The rows of a group lie close to one hidden flat surface of 8 dimensions, which may be shifted away from zero. Surfaces can cross.
Known rows, each followed by its group:
-13  -17  19  -6  12  10  -18  29  30  29  19  -3  -2 : q151
-9  0  64  -26  9  -5  -11  27  17  -13  24  19  23 : q874
13  25  16  5  9  -3  -11  24  -13  17  23  -33  23 : q874
-29  -33  -9  -40  -6  6  -16  6  -24  -41  19  -9  -12 : q929
21  15  18  -26  5  16  -13  3  -4  0  49  -1  -10 : q874
3  14  7  3  -6  -11  31  11  31  -26  30  35  1 : q874
5  50  -21  20  8  24  16  12  -19  -29  14  -14  0 : q77
5  15  -1  6  -26  -15  31  -36  -32  28  -20  -25  -5 : q929
-13  -20  27  -23  4  -21  1  -14  -23  22  38  -16  19 : q929
28  35  13  3  -2  8  1  4  21  -15  3  31  -1 : q929
-5  39  27  -26  -2  25  5  9  -11  18  2  19  15 : q77
11  -25  18  -10  38  11  -7  -5  -39  7  4  2  21 : q874
-50  6  22  -8  1  -26  -18  -17  24  11  1  33  37 : q929
-5  14  23  -2  4  35  35  19  -22  -19  13  -24  -19 : q151
-28  -33  -21  -12  13  8  -2  14  19  -31  43  14  -17 : q151
-12  36  15  18  -24  -32  0  6  11  -4  -5  -27  18 : q77
21  -1  21  -4  -30  -17  4  -32  2  -21  -1  -12  -28 : q77
-37  -4  -20  12  -3  32  20  39  7  -10  16  -38  -32 : q151
9  -46  48  20  26  -37  50  9  5  -36  13  20  32 : q874
-13  -20  6  11  6  15  3  27  23  5  15  -26  -24 : q151
27  -18  33  -20  20  -19  10  -17  -35  11  24  8  31 : q151
30  5  29  9  7  -7  -13  -7  46  22  26  14  -9 : q929
7  33  61  -23  -31  -11  -10  28  36  -31  16  6  -4 : q874
42  -29  16  2  0  -4  14  -32  -14  6  2  -11  -26 : q77
-28  2  30  -4  -6  -15  4  -7  -28  29  -32  -21  32 : q151
7  0  -14  31  -1  -28  33  14  -1  -2  -41  9  31 : q874
23  2  47  -14  13  19  6  -5  -31  -38  -14  8  2 : q874
30  -23  -22  -4  11  -4  1  -5  -18  18  10  -1  2 : q77
1  39  52  25  4  -1  12  35  32  -10  25  -21  9 : q77
-43  28  -4  7  -11  -5  -23  -20  -1  8  -2  -25  5 : q77
27  -13  -25  7  -23  -45  -1  -14  -3  -17  9  -23  -4 : q77
5  19  0  -41  -2  40  4  34  -40  30  39  -30  -7 : q929
8  4  -19  4  30  7  22  21  -32  19  3  13  41 : q874
-20  -17  -1  -11  -6  -20  -49  22  34  44  1  -8  14 : q929
-7  1  0  -6  -29  0  -6  -9  17  -16  -51  21  -18 : q151
-17  49  -21  0  -2  30  10  34  -18  -3  -9  -4  12 : q929
20  23  -11  -5  4  9  15  -6  -28  -30  34  -8  -6 : q77
15  13  25  -17  26  -2  29  -12  -50  -33  23  32  41 : q151
21  -6  53  15  31  3  24  1  -12  -14  21  -9  13 : q151
-29  22  9  33  17  -5  24  -19  4  -11  8  3  17 : q929

New rows. What belongs after each?
-6  -6  11  19  24  -21  19  -4  -20  -16  2  0  37 : q151
-2  10  -6  -5  9  27  7  23  -17  -3  26  -24  -7 : q929
-24  17  -19  26  17  10  -28  38  41  23  2  -8  11 : q77
22  -16  0  3  19  -1  -9  31  21  35  11  9  12 : q77
11  22  21  -13  -1  37  2  -6  19  28  31  4  -36 : q929
16  -32  -16  -9  4  -19  22  6  5  10  9  34  12 : q874
-10  13  -8  -8  -4  -4  30  -10  -51  -20  -12  0  24 : q151
-37  -1  5  -42  -27  6  4  -22  -34  45  4  -21  -4 : q929
-14  33  17  43  11  40  -2  5  37  -19  -3  -21  -36 : q77
61  8  -9  -19  -15  -2  25  6  -20  -10  29  0  -16 : q874
34  -11  8  6  -23  -45  9  -5  1  0  0  -17  4 : q77
44  -16  -45  24  -3  -5  16  -30  -30  0  -24  -20  -19 : q77
-32  18  -9  -10  -9  6  -2  12  4  -10  -28  26  15 : q151
33  2  -1  -34  -26  -20  5  -3  -15  10  -4  19  10 : q77
-48  11  27  -17  -1  15  32  -52  -22  -3  27  10  -9 : q929
-5  11  33  11  33  27  -22  -24  -29  -19  -21  -14  7 : q874
-10  8  3  -15  -5  -30  7  6  -40  -14  -4  -2  50 : q929
-31  -1  -46  11  9  -17  0  18  -2  4  -5  11  38 : q151
-29  -3  0  -14  26  7  -26  41  30  31  30  25  30 : q151
5  -33  -6  38  18  -29  19  -29  18  -10  21  -3  -4 : q874
-8  11  20  -19  1  11  -2  -11  -19  44  -11  8  17 : q77
14  4  22  5  -36  -43  11  24  37  -13  -14  3  7 : q874
-20  41  -7  15  4  30  0  -16  4  -26  -34  29  -3 : q874
12  24  -5  -13  -11  21  -34  -18  -7  2  -18  -3  -20 : q874
5  15  4  -5  3  14  3  19  7  2  -11  20  6 : q151
6  -4  31  2  35  10  12  -8  -4  -19  65  3  3 : q874
-26  7  -32  -18  -32  -9  -2  7  -34  -13  -42  -12  10 : q929
-17  -13  -22  18  20  -7  -11  33  28  17  13  4  20 : q151
44  24  11  -21  -44  -31  17  18  3  -17  -11  16  8 : q77
10  -24  56  17  -7  -29  -2  -20  28  15  7  -30  -14 : q77
3  -1  -14  -6  -19  -8  -10  -19  -7  40  -45  4  1 : q77
40  -31  0  1  -14  -48  -10  10  29  -20  38  -11  -9 : q77
-10  -30  -12  -31  6  14  -18  20  23  13  43  16  -17 : q151
-28  29  2  -8  -31  -5  14  -31  -14  43  -27  -3  4 : q929
8  -11  -6  16  -13  -5  10  -18  -1  16  -3  -33  -26 : q929
-14  -22  22  34  10  -39  8  6  22  -3  -17  -4  31 : q874
-26  -1  -4  2  -22  -19  -21  -38  -5  24  -24  -22  -2 : q77
6  2  2  2  25  5  5  10  -20  49  5  -5  31 : q77
21  -25  39  13  -8  -36  12  -35  -9  22  -1  -33  -3 : q77
-30  43  17  -35  -10  11  24  -15  -37  -18  3  35  26 : q929
-7  24  42  -26  -13  11  -20  2  28  -25  13  24  -14 : q874
-47  25  36  18  2  15  -3  29  23  7  -38  -8  16 : q151
16  27  25  25  12  33  20  10  8  7  -14  -6  -14 : q77
-4  17  10  -6  -27  24  -21  -17  38  -22  -21  11  -53 : q77
-27  -5  10  42  30  -4  2  -40  28  -23  20  5  -8 : q874
30  5  -43  -5  -36  -13  -2  -12  15  12  -11  10  -25 : q874
9  22  5  53  -1  -31  9  37  31  13  -10  -34  26 : q77
37  5  -34  -7  -12  -7  14  1  -1  13  28  4  -12 : q874
-12  -21  8  -19  -11  -33  -20  -6  -2  25  3  -12  18 : q929
-14  1  14  20  -19  -46  6  -46  14  22  -28  6  16 : q929
21  -10  19  11  -12  -16  3  -20  10  -19  14  -22  -25 : q77
-17  39  22  -38  -33  2  -12  -11  -3  -8  0  16  0 : q77
27  14  -15  37  -12  10  6  -1  23  -36  -13  -17  -41 : q77
-35  -11  -10  -15  -3  -13  17  -7  -44  5  6  -19  24 : q151
